The rows of a group lie close to one hidden flat surface of 7 dimensions, which passes through zero. Surfaces can cross.
(in the rows, 128 means zero)
Known rows, each followed by its group:
[118 129 165 147 122  99 104 137 107 175 104  80 110 121 205] => K_556
[ 94 121 175 158  81 189 115 159 118 145 144 152 148 147  70] => K_446
[110 141 168 118  69 143 106 173  55  81 110 181 153  85 144] => K_544
[ 83 170 145 189 103 146  73  64 204 117 147  92 131 174 122] => K_446
[139 128 136 126 128 120 125 153 103 126 132 102  93 129 139] => K_556
[115  99 100 135 156 135 124 136 113 101 121 133  95 158 160] => K_392
[144 128  99 148 160  81 109 123 139  86  97 126  96  99 198] => K_25
[134 102 126 127 106 115 125 127 118 122 150 129 130 151 147] => K_556
[ 85 170 104 126 131  74 122  96 157 161 108  75 118 139 132] => K_544
[115 113 152 121  78 141 133 151 132 111 120 123  97 136 115] => K_446
[128 165 137 135 124 116  98 128 136 230 165  79 150  98  91] => K_714
[124 133 116 130 131 136 135 120 132 112 128 152 146 108 126] => K_200
[ 87 129 162 168  79 181 116 167 129 127 120 202 172  94  89] => K_556
[152 198 208  19 136 166 134  87  35  62 105 122 174 112  98] => K_714
[147 120 159 209 113  86 103 160 143 198 147  97 131 135 154] => K_392
[117 118 125 155 118 122 130 131 131 115 111 138 111 151 140] => K_188
[131 127 172 114 129 203 176 170 146 127  76 133  91  98  77] => K_556
[114 135 161 109  97 149 160 105 136 124 117 165 183 141  79] => K_25
[118 116  94 174 150 106 149 147 149 133 103 130 107 152 114] => K_544
[119 131 149 108 107 173 146 153 124 150 136 130 126 122  67] => K_200
[179 165 158 143 148 119 114 100 150  82 113 103 112 117 136] => K_25
[130 149 131  57 129 160 140 113 111 132 135 124 145 105  91] => K_200
[ 99 135 158 164 120 155  95 117 130 147 157 111 152 158 131] => K_446
[111  99 141 147 120 123 133 146 122 147 110 127 115 141 159] => K_714
[155 109  94 184 104  88 119 143 161  86 154 143  94 162 115] => K_714
[ 93 146 148 133  93 148 151 116 167  90  84 110  80 161  79] => K_392
[166 106  92  88 176 185 132 190  80 183 169 181 165  51  79] => K_188
[134 140 145 102  92 138 117  95 115  77 162 148 155 161  95] => K_200
[ 76 107 150 101  66 136 152 117  95 166 156 148 170 201  75] => K_25
[163 132 108 182 162  98  95 129 141  97 139  86  74 148 168] => K_25
[126  64 116 160 133 122 160 167 121 148 122 183 146 138 139] => K_446
[127 156 141  77 128 132 128  87 103 128 154 107 154 142  90] => K_25
[100 106 134 166 127 144 150 192 111 132  89 132  88 141 115] => K_544
[106  69 123 165 139 144 170 112 164 136 120 161 130 194 123] => K_188
[151 130 154  97 141 164 109 140  98 141 141  92 110 116 134] => K_544
[123 123 163 110  72 155  93 168  90 140 159 105  99 125 127] => K_188
[158 110 143 107 141 141 138 118 150 205 159  90 135 139 109] => K_188
[139 129 109 129 156 138 131 123 115 109 142 170 163 121 112] => K_392
[136 129 143 108 132 108 128 146 109 177 120  88 116 118 146] => K_200
[141 120 148 137 119 126 156 127 126 104 116 171 156 144  94] => K_714
[153  87 153 179 146 141 155 134 176 150 123 125 121 175 115] => K_25
[123 135 117  94 118 103  94  68 117  76 158 121 142 154 164] => K_200
[148 131 130  99 107 135 157 153 120 134 122 148 130  96  89] => K_446
[151 109 116  88 150 135 126 126 111 144 151 137 138 103 159] => K_392
[ 98  69 116 211  90 128 137 184 168 149 131 150  93 162 131] => K_714
[126 111 145 141 111 115 104 146  91 129 139 135 141 125 175] => K_556
[ 73 173 146 142  98 107 119 144 132 189 120  55  94 147  87] => K_544
[131 143 142 123 111 111 110 135 103 116 126 127 133 112 146] => K_544
[135 114 125 131 127 126 125 125 132 119 132 139 136 132 151] => K_544
[148 128  26 145 193  76 141  94 166  85 130 136 108 146 138] => K_556
[141 122 135  90 142 139 152 100 123 150 142 159 172 119 110] => K_446
[147 150 120  93 154 118 122 122 100 124 125 107 130 101 134] => K_446
[102 109 106 138 143 123 138 118 152 164 126 143 152 122 145] => K_714
[ 94 161 126 175 124 121  94 122 146 143 115 148 165  88 154] => K_556
[109  73 133 185 114 111 119 185 117 179 134 108  84 154 167] => K_188
[130 117 106 137 123 136 132 126 152  90 133 161 128 132 121] => K_714
[ 93 155 117 197  82  62 118 152 111 114 125 171 176 139 107] => K_392
[100 147 159 132  92 132 110 106 122 101 129 132 146 146 143] => K_714
[143 162 143 183 138 153 102 136 143  81 133 123 108 134  93] => K_200
[115 136 141 146 131 135 139 180  94 142 111 116  93 126 101] => K_544
[105 146 154 162 124 125 104 135 138 170  93 106 127 101 175] => K_556
[112 120  91  95 153 123 138 102 146 136 113 135 125 108 166] => K_200
[130 188 122  97  92 132  93 135 100  62 127 160 141  45 110] => K_188
[123 167 146 165 122 162  95 104 162 149 159 137 176 125  65] => K_446
[118 137 133  92 114 134 140  98 121 106 140 148 163 145 101] => K_25
[100 171 123 152 187 139 159 122 110  97  74 157 152 129  81] => K_188
[166 164 162 109 152 130 134 106 138 133  99  98 142 102 130] => K_25
[174 122 137  70 123 149  95 147  93 191 192  78 121  88 137] => K_188
[131 112  96  79 155  82 152  92 123 156 111 144 158  97 194] => K_200
[141 122 137 135 119 131 115 154 101 155 154 155 168 105 116] => K_392
[152 176 163 106  86 100 146  89 181 164 124 118 175  88  82] => K_392
[106 128 109 132 109  48  94 163  37 147 137 120 134 126 192] => K_392

New rows, each followed by its group:
[127 130  78  59 179 129 151  97 137 139  99 138 136  78 153] => K_200
[ 91 124 135 114  90 151 125 144 120 149 133 138 129 117 131] => K_200
[136 132 126 104 149 133 143  80 144 119 106 155 165 104 161] => K_556
[129 125 157 120 127 143 151 158  99 170 115 121 133 125 109] => K_714
[113 133 149 117 118 168 128 146 116 113 123  87  81 146 110] => K_392
[100 108  66  96 175 170 124 126 163 155 122 128 102  82 162] => K_714
[124 144 152 101 134 167 134 119 115 108 105 171 178  73 135] => K_556
[171 158 110  79 145 126 125  71 140  91 150 148 183 105 118] => K_544
[119 147 168 129 110 115 117 116 106 138 117 110 143 145 141] => K_714
[ 90 155 144 183 156 110 147 114 129 120  72 117 121 168 119] => K_188
[130 137 102 124 192 120 143 111 116 132 114 128 142 123 139] => K_188
[ 78 153 154  67 148 172 120  82 103 138  93 121 167 102 176] => K_714
[104 132 107 193 127  63 130 156 144 153  97 103  88 158 137] => K_544
[112 129 147 147  93 147 108 150 118 134 136 151 152 114 118] => K_556
[140 116 148 127 134 144 167 166 130 181 130 153 153 117  62] => K_714
[143 157 146 112 123 131 132 127 120 161 146 123 156 120  87] => K_714
[156 159 104  93 130 124 100 135  70  81 184 135 136 117  89] => K_556
[139 150 129  92 135 120 117 122 104 137 128 125 157  84 142] => K_200
[121 144 121 101 112 144 129 100 158 141 147 125 156 126  93] => K_544
[141 147 144 113 104 132 110  94 122  64 162 154 158 149  94] => K_200
[133 121  90 180 147 101 106 170  95  83 124 171 118 123 161] => K_556
[111 119  57 122 165 112 179  79 182  81 103 193 167 128 118] => K_544
[119 149 114  88 159 174 113 147  55  82 155 171 162 100  88] => K_392
[169  92 161 171 146  63 187 188 115 222 101 144 153 117 131] => K_200
[156 160 121 144 131  68 116  73 157 133 160 121 183 142 114] => K_714
[101 148 108 179 149 181  98 152 121  69 135 168 129 125  90] => K_446
[ 34 128  94 167  55  87 144 100 180 111  90 186 158 145 130] => K_544
[158 132  69 103 203  95 135 113 150 174 135  94 115  92 162] => K_714
[167 108 151 103 147 173 133 142 102 112 149 144 133 113 129] => K_544
[123 155 107 145 138 103  94 133 116 142 156  90 106 137 119] => K_556
[130 130 141 145  98 127 124 137 163 155 137 134 143 109 107] => K_188
[120 118 130 128 137 130 141 139 119 134 113 119 115 128 155] => K_714
[104  80 121 143  77 113 150 147 156 138 118 170 129 141 131] => K_392
[131 148 166  89  85  98 112 113 120 155 122  39  77 136 164] => K_446
[107 144 157 137 103 126 125 104 130 156 128 132 172 135 111] => K_714
[129  48 129 187 168 163 143 141 185 141 110  91  39 190 191] => K_392
[123 113  64 110 180 148 144 106 170 146 129 153 138  92 134] => K_714
[136 155  95  98 216 121 150  93 105 108 102 132 146 121 138] => K_188
[134  93  53 149 160 116 145 127 190 126 134 161 116 123 140] => K_714
[135 133 136 139 128 136 133 144 142 134 103 140 128  88 137] => K_25
[ 87 135 144 151  78 152 124 123 170 168 140 133 157 140  79] => K_556
[150 141 164 119 142 143 156 105 159 124 105 132 153 115 104] => K_25
[118 157 124 130 128 144 114 152  99 116 147 161 170 113  72] => K_392
[ 86  65 138 108 170 209 158 167  95 138  76 122  74 146 173] => K_544
[ 90 134 122 145  94 143  91 124 134 101 138 111 108 147 147] => K_200
[129 134  47 148 158 126 135 129 142  59 143 212 161 113  79] => K_556
[ 87  97 113 175  57  75 175 121 197 115  86 164 122 159 132] => K_392
[137 156 162  83 110 157 137 145 120 152 143  54  86 146  61] => K_556
[133 163 108 127 104 118 135 125 182 109 121 118  96 106  93] => K_446
[117 116 121 117 142 166 133 156 117 157 149 128 131 113 109] => K_25
[135 134 122  98 164 144 134 105 109 119 133 121 135 141 122] => K_188
[ 93 125 132 150 115 162 152 152 161 164 125 117 108 159  68] => K_544
[149 144 149  77 165 137 148 122  88 145 102 116 147 107 114] => K_714
[107 107 146 116 119 187 136 165  94 135 140 140 122 161  87] => K_188
[142 162 236 138  93 136 122 140 125 192 107  60 120 123 108] => K_25
[149 145 146 142 133 122 117 139 118 132 129 128 137 113 123] => K_200
[159 158 113  90 144 135 129 129 131 132 162 127 142  89  70] => K_714
[137  79 133 131 124 142 184 141 155 124 101 124  79 169 112] => K_556
[167 134 132 176 154  96 129 130 139 110 119 149 147 121 122] => K_200
[128 116 139 105  90 115 125 115 110 124 152 117 133 168 118] => K_200
[123 125 115 130 143 126 133 116 138 146 124 134 144 119 141] => K_714
[141 155 138 126 199 111 123 140  84 188 119  82 125 118 131] => K_188
[143 141 132 145 155  81 151  66 195 144 102  94 135 160 139] => K_188
[136  96 155 134 168 101 172 104 159 202  81 109 142 141 173] => K_25
[135 177 152 130 164 118 135 106 127 166 114  93 142 129  93] => K_188
[139 136 108  94 148 131 144 117 126 109 120 147 129 105 115] => K_446
[142 189 129 129 129 104 116 120 128 121 114 117 145  75 113] => K_188
[123 128 137 106 103 155 128 125 135  97 133 159 138 125 101] => K_188
[132 155 135 116 127 162 115 150  74 121 162 175 179  99  69] => K_392
[160 137  95 123 181 168 112 152 129 119 166 124  99 105 102] => K_25
[122 160 133  75 151 161 100 117 114 154 140  98 129  85 124] => K_714
[132 134 136 121 129 145 143 146 129 135 129 149 149 109  95] => K_200
[112 176 120 149 114 116 132 109 133  79 116 160 163 133  71] => K_392
[154  97 124  94 171 105 170  98 124 106 103 116 105 142 189] => K_556
[116  83 127 109 167 175 199 157 134 169  89 192 161 106 100] => K_714
[140 113  81 134 200  95 165  71 172 105 111 144 148 144 160] => K_188
[139 180 145 118 111 111 102  74 138 141 168 130 203 124  75] => K_714
[143 150  82 137  89 160  74 141 168  53 195 136  86 120  80] => K_714
[136  69 124  99  99 160 150 148 145 151 139 164 131 112 135] => K_392
[153 132 187 135 118 106 180 105  98 115 107 177 202 164  78] => K_714
[137  88  75 182 156 101 158 136 177 129 111 191 143 109 152] => K_188
[124  77 156 177  68 147 120 179 107  87 132 209 151 118 147] => K_544
[140 155 152 138 100 132  94 115 109  91 153 127 140 139 100] => K_200
[ 89  91 108 144 100 165 124 180  93  65 123 199 115 128 131] => K_188
[179  73 160 176  99 151 103 147 165 157 198 128 129 156 116] => K_544
[147 117 104 124 178 114 136 122 116 154 128 125 124 123 160] => K_188
[121 129 223 135  64 147  94 188  50 154 117 123 131  96 163] => K_556
[152 145 140 109 117 127 110  87 123  76 166 101 126 192  89] => K_200
[153 151 115  90 146 116 125  96 142 120 139 125 148  96 132] => K_188
[138 163 127 146 166 136 111 154 100 117  87 115 110  70 158] => K_556
[146 158 100 111 183 187 145 120 156  89 115 142 117 104  71] => K_200
[107 133 142 107  76 112 122 146 110 145 126 108 111 122 140] => K_392
[133 109 119 127 158 145 145 125 133 149 134 143 146 144 105] => K_188
[117 145 119 132  91 103  67  75 125  53 163 130 150 151 180] => K_200
[ 80 138 158 192  88 147 107 169 150 171 115 125 124 117 105] => K_556
[ 96 150 122 147 125 129 118 138 112  81 110 136 107 162 100] => K_392
[106 105 123 210 106 102 110 186  88 151 153 175 158 142 127] => K_392
[113  96 118 131  90 122 125 111 148  79 126 143 101 173 165] => K_188
[ 97  60 128 112  67  85 161 129 117 175 129 140 135 182 169] => K_200
[124  76 149 124 108 114 144 177  78 157 119 115 100 148 165] => K_446
[100 121 136 139 109 147 122 131 136 139 128 141 135 129 127] => K_714
[101 141 164 133 151  91 130  86 121 217 108 113 199 139 149] => K_714
[142 144 125 125 169 118 123 158  79 117 101 109  88 109 146] => K_544
[119 137 137 134 119 141 111 136 124 131 136 103 111 144 121] => K_200
[131 146 143 144 124 107 128 103 156 147 117 103 135 139 116] => K_188
[ 90 134 136 179 136 104 122 156 101 126  88 106  92 156 166] => K_188
[128  68  93 181 183 140 155 190 130 216 144 171 144 119 120] => K_188
[122 110  91 107 153 147 131 114 138  46 116 154  97 123 160] => K_714
[138 163 123  65 120 118 101  81 108  65 130 108 115 117 159] => K_188
[144 137 118  96  72 143 108 142 138  87 163 168 139  68 115] => K_188
[179 120 113 102 181  88 167  87 134 123 131  93 112 186 116] => K_200
[116  99 133 113 115 116 140 117 123 112 112 127 113 146 167] => K_446
[127 127 132 113 143 122 126 103 131 112 119  97 114 148 150] => K_188
[138 139  45 140 145 130 100 130 199 186 183 112 116  86  91] => K_714
